The same things were measured in two ways. Each way mixes the same 9 hidden numbers, adds some noise and spreads widely along 5 directions of its own, which tell nothing about the thing.
(in the rows, 128 means zero)
Some things both ways: the first way, then the second way.
[119 140 143 101 156 154 113 156 108 143 139 144 121 102 173 136 136 165
 151 181 140 127 125 146 126 106]
[126 107 160 120 165 149 151  91 163 158 127 158 130  94 122 144 154 123]

[148  78 101 136  85 136 144 117 127 143 187 123  84  83  74 142 135 135
 139 149 148 156 127 103 165 117]
[157 133 110  89 149 133 106 150  81 120 122  71 104  85 148 151 114 133]

[106 133  88 127 116 101 104 153 117 149 155 154 176 105 118 165 113 117
 128 124 138 148 125 124 132 109]
[130 133 137 122 165 159 126 163 100 131 112 143  93 130 116 147 168  98]

[115 126  87  96  96 178 123 117 132 112  88 134 152  66 130 108 114 151
 151 139 125 145 144 140 123  99]
[183 169 109 117 139 116  97 120 109 180 121  97  85  80 100  99 109 116]

[136  72 171  70  97 133 122  88  93 140 124 168 168  67 105 162 116 159
 148 154 128 108  83 118 157  86]
[118 115 156 133 112 112 101 132 130  73 130 108 197 131 126 118 118 163]

[123 133 147  88 222 204 125 181  79 191 120 138 104 127 223 156 159 147
  73 210 121 102 143 182 105  96]
[104 108 111 198 130 167 195 112 156 150 100 180 121  82 145 162 196 124]

[136 137 127 124 128 171 143 135 107 130 160 121  96 134 180 143 117 161
 103 156 152 119 150 146 116 119]
[171 135 156 149 134 113 165 100  96 156 107 106 141 113 127 129 101 141]

[134  40 106  62 143 173 113 132 115 180 128 167 170  64  92 177 131 126
 158 176 119 138  87 129 173 100]
[124 165 150 114 123 158 140 140  92 140 110 112  89 102 131 118 169 131]

[130 131 123 120 113 114 132 149 116 120 136 139 139  94 130 114 136 131
 116 135 125 145 121 131 129 105]
[ 72 104 124 146 131  89 125 125 114 117 124 114  98 174 125 107 146 142]

[101 138 121 137 107 126 137 157 142 178 156 105 102 135 160 109 106 143
  89 126 139 119 144 130 136 128]
[154 158  74 128 156 111 113 140  93 144 114  90  84  91 135 154 108 120]

[107  73 152  92 114 184 113 121 119 149 132 153 120  72 153 165 129 147
 157 180 162 113  82 133 167 111]
[112  87 170 136 117  98 115 112 111 137 148 117 154 137 161 149  97 144]

[113 172 109 110 136 150 126 158  99 139 135 120 142  97 202 148 153 122
 100 164 152 125 157 143 114 106]
[136 106 146 152 159 154 114 111 145 144 135 137 138 139 122 127 167 110]

[ 40 139 111 106 133 139 102 148 110 179 101 132 180  63 183 179 143  91
  88 153 145  93 129 144 125  91]
[154 163 121 103 150 146  83 151 125 176 126 139  86 113 111  91 149 102]

[189 149 101 159  97 101 140 129 112  98 168 116 101 129  94  84  75 182
 136 132 111 180 179 124 136 160]
[ 99 102 145 142  99 115 161 133 132 135 112 161  79 105  82 138 146 129]

[163  90 128 118 117 161 155 128 101 165 208 126  78 140 138 161 129 149
  82 148 155 104 128 118 134  96]
[190 152 101 119 175 120 155 124  43 123  84  44 130  91 145 122  99 141]

[ 96 140 131 140 140 100 130 157 105 102 128 156 141  85 128 143 156 115
 114 135 130 158 121 149 108  81]
[ 88  94 104 112 164 101 108 157  92 103 131 108 113 159 157 145 124 133]

[ 80 156 145 100 142 139 117 148 107 174 135 163 146 116 171 175 146 155
 135 146 154 127 118 138 101  63]
[152 142 146 170 154 170 166 107 162 121 108 146 195  99 154 174 163 139]

[135 190 138 147 116  99 150 100  79  98 102 138 146 119 118 137 110 185
 126 109 104 188 193 150  94 115]
[118 136 144 150  79 105 130 144  95 144 116 130 135 134 148  84 125 156]

[108 149 131 141 121 124 127 118 114 150  95 158 132 127 106 137  79 192
 144 109 102 187 154 143 118 115]
[145 187 116  93 114 143 126 140 147 150 144 159 131 114 151 140  85 113]

[ 95 166 100 121 112 137  86 146  92 155  90 126 162  67 154 135 117 135
 122 159 127 137 161 123 120 111]
[104  91 120 129 131 167 103 135 188 183 143 220  64  89  79 103 196  71]

[ 52 159 163 132 183 131 124 151  67 195 108 117 109  73 183 161 177 121
  43 186 130  82 157 154  85  62]
[121 144 103 126  81 120 147 114 141 116 126 111 140 115 145 102 114 156]

[111 100 134  66 171 173 125 139  93 201 139 151 159 111 160 170 132 148
  86 170 126  65 119 149 111  62]
[144 178 128 141 103 142 179 106 125 108 104 101 151 141 128 106 126 156]

[115 163 130 133 136 150 138 155 103 167 136  96  75  86 162 101 164 148
  96 173 139 121 169 133 108  92]
[ 89 126 131 148  65 101 168  56 163 132 146  97 126 169 143 102 110 160]

[131 161 112 161  94 146 138 133  93 107 147 104  72  83 160 138 161 126
 110 152 164 159 163 123 116 110]
[114  82 150 147 123 124 128  99 151 156 141 142 135 145 127 117 141 128]

[101 165 126 181 128 108 153 158 114 113 151  84  61  75 151 107 176 120
  97 163 143 156 176 144 123 128]
[159 146 121  75 159 110 104 114 105 145 131  68 106  79 133 132  91 137]

Other things, the second way, with their names:
<418>: [114  88  81  93 139 120  89 161 133  65 141  92 139 103 146 182 118 134]
<27>: [147 136 156 128  99 144 159 133  99 139 108 136 130 135 111  78 135 133]
<163>: [ 67  90 163 105  77 103 137 102 162  96 158 127 161 198 144 101 113 165]
<151>: [108  77 146 173  74 113 146 135  88 139 130 134 122  99 159 149 120 134]
<208>: [135  99 144 130  98 110 167 117  84 111 120  82 153 140 165 148  87 160]
<240>: [ 84 104 105 121 146 158 110 143 186  88 163 171 157 142 162 187 144 107]
<90>: [130 107 194 109 111 108 130  90 157 144 155 159 192 160 133 107  75 143]
<346>: [ 94 138 131 103  85 104 145  84 210 151 158 172 111 178  97  88  99 130]
<275>: [119 128 158 135 121 122 107 149 116  92 132 122 152 158 123 152 123 134]
<274>: [128 165 112 154 105 113 162 121 154 182 102 192  93 123  83  61 140 128]
<198>: [141 175 171 197  32 138 170 131 123 124 103 149 136 122  88 125 142 143]
<195>: [116 112 130 148 141 145 123 125 128 144 110 123  84 105 103 114 198 120]
<501>: [ 33  62 114 152  82  95 115 131 177 137 159 186  78 173 126 125 148 119]
<22>: [164 103 154  97 156 101 107 119  40  86 132  29 173 118 158 134  66 151]
<482>: [113 114  96 115 157 144  95 151 153 182 137 178  84  70 155 155 159 101]
<39>: [150 105 121 104 177 144 114 112 145 124 126 116 134 129 100 121 141 112]
<339>: [172 152  86  66 149 128  86 129 173 124 149 145 144  77  95 115  72 106]
<414>: [143 110 120 153 152 124 156 150  32 151  98  93 102  78 177 150 127 132]
<31>: [191 151 155  89 140 181 152 113 127 150 123 122 151 100 129 131 120 117]
<115>: [138 148 121 138 161 172 128 120 161 117 119 124 127 118 113 150 185 116]
<564>: [111 107  77 145 196 130 130 147 123 136 110 162 105  85 142 160 157 106]
<190>: [146 140 126  93 135 118 159 105 134 137 128 132 153 134 140 117  77 139]
<218>: [156 136 117 143 166 176 119 143 129 142 122 139 128 115 136 155 163  96]
<156>: [123  87  92  80 196 116  65 139 133 167 138 130  68 110 106 101 145  99]
<262>: [ 63  85 179 124 102 130 143 133 152 131 156 192 146 211 162 130 132 128]
<381>: [140 147 146 143 152 112 115 133 128 172 119 161 127 114 124 126 119 125]
<33>: [157 110 119 162 139  84 134 112  51 153 100  73  91  98 107  93 106 133]
<367>: [171 202 157  86 133 186 147 105 172 135 130 155 142 134  79  94 135 108]
<84>: [156 137 158 104 148 124  76 140 112 163 130 127 118  91 106 103 126 122]
<98>: [125 119 108 130 153 121 127 155 101  96 100 111 155 120 146 117 142 154]
<372>: [188 160 108  99 198 160  77 117 125 166 141  98 108  92 131 138 127  86]
<226>: [125 130 146 139 117 122 129 150  83 107 113 106 121 128 122 133 135 133]
<380>: [122 123  90 125 118 113 146 100 188 110 140 127 149 134 131 155  98 143]
<362>: [120 164 159 177  39 160 164 158 157 115 106 176 144  86 117 161 173 149]
<213>: [119 126 119 124 106 113 144  99 128 120 133  97 135 119 143 113 108 152]
<188>: [183 173 159  68 145 141 104 145 103 147 124 119 128  97 105  99  97 124]
<136>: [129 149  76  78 140 129  56 173 131 149 173 140 122 140 197 142  80 100]
<333>: [156 204 137  27 136 149 138 112 134 102 145  87 136 173 122 103  73 136]
<149>: [148 116  83  33 201 139  69 109 159 114 157  84 124 163 108  68 118 106]
<103>: [148 138 120  98 150 170  96 155 137 121 148 136 142 156 145 131 132  97]
<449>: [134 165 158 133  96 142 144 101 147 192 136 165 110 119 128  83 139 122]
<344>: [110 101 126 197 145 122 169 129  88 128  88 125 115 142 128 128 175 130]
<167>: [ 99 122 115 148 150 142 104  90 208 140 152 161 155 175 139 107 165 119]
<101>: [127 177 146 120  93 149 123 139 126  75 147 108 160 189 129 122 111 126]
<258>: [104  69 156 119 123 131 162 119 100  89 123 104 135 126 126 142 136 143]
<335>: [ 64  88 109 132 105  92 124 120 173 153 153 167 107 190 155 109 127 135]
<392>: [125  82 156 131  98  96 115 140 101 133 122 110 119 100 118 134 121 149]

Some of these things the first way, each followed by its name:
[129 236 105 131 154  89 126 135  92 140 158 121 165 143 153 131  97 216
 149 150 121 138 225 147  66 122]
<31>
[209 126 107 114 133 143 158 122  91  79 137 132 137 120 112 113 112 164
 126 142  94 181 168 157 132 145]
<226>
[146 115 132  93 131 144 129 119 112 170 187 141 128 129 134 153  86 202
 146 169 145  84 136 126 129 106]
<208>
[131  84 144  97 110 159 122 119 105 176 142 143 100  82 112 141 130 165
 130 161 141 114 105 110 145  82]
<213>
[152 115 111 117 113 157 132  98  70 125 139 151 135  98 108 184 114 152
 110 144 134 141 148 125 116  94]
<27>
[ 98 127 124 130 131 184 123 132  90 152  87 129 102  75 156 160 151 123
 102 159 136 161 146 146 133 109]
<449>
[110 171 117 103 118  46 115 131 135 182 174 155 211 143  91 129  57 215
 168 118 107 109 156 121 108 101]
<333>
[174 125 136 100 140 114 115 136  87 147 181 141 135 105 113 136 106 182
 144 185 126 112 133 120 133 111]
<258>
[ 69 180 188 124 141  63  99 145  76 178 153 131 164  99 188 158 120 159
  97 174 147  59 132 129 116  93]
<22>
[ 74 170 112 127 133 100 105 118  93  76  70 173 205  55 108 151 128 145
 164 132 110 170 155 162  86  73]
<188>
[ 99 179  99 152  89  96 130 145 123  95 140 113 127  69 136 110 150 125
 136 131 149 160 163 126 112 107]
<156>
[183 115 113 138 105 177 163 124 118 125 155  94  54 124 131  92 110 173
  98 150 125 150 170 132 142 147]
<346>
[137 120 160 131 126 112 161 120  83 151 182 136 119 130 138 173 135 143
  74 136 137 111 132 132 126 101]
<98>
[ 73 121 144 104 129 167  96 144  91 159 115 137 138  79 198 148 130 114
  71 172 151  58 108 135 116  75]
<33>
[ 82 120 132 107 162 186 130 126 110 131  41 167 149  79 139 156 141 143
 134 144 103 187 136 182 122  96]
<136>
[114 128 115  55 212 196 112 150  75 152  83 153 198  85 185 160 143 130
  94 201  99  94 152 190  97  87]
<367>
[136 116 119 121 117 175 152 129 124 129 146 125  93 113 143 127 130 154
 124 143 140 145 140 143 131 114]
<335>
[161 122  93 127 113 164 140 106  90 111 101 128 130  93 110 133 110 141
 100 132 105 173 173 143 130 127]
<198>
[104  65 123 126 112 194 136 124  92 117 122 111  87  33 161 176 182  63
  79 183 159 128 109 140 174 121]
<84>
[ 71 148 138 112 107  59  99 139 127 199 171 136 172  95 113 135  92 177
 147 144 139  72 116 102 124  84]
<418>
[ 88 141 120 152  57  78 112 108 122 142 182 113 119  73 107 145 106 151
 148 135 165 115 135  86 148 117]
<392>
[155 155  85 104 145 164 140 147 107 117 121 134 149 114 151 139 138 144
 131 146 118 178 170 159 109 115]
<218>
[ 90 111 135 149 124 138 111 144  95 146 135 165  95  93 121 181 137 123
 121 139 148 163 112 126 128  80]
<414>
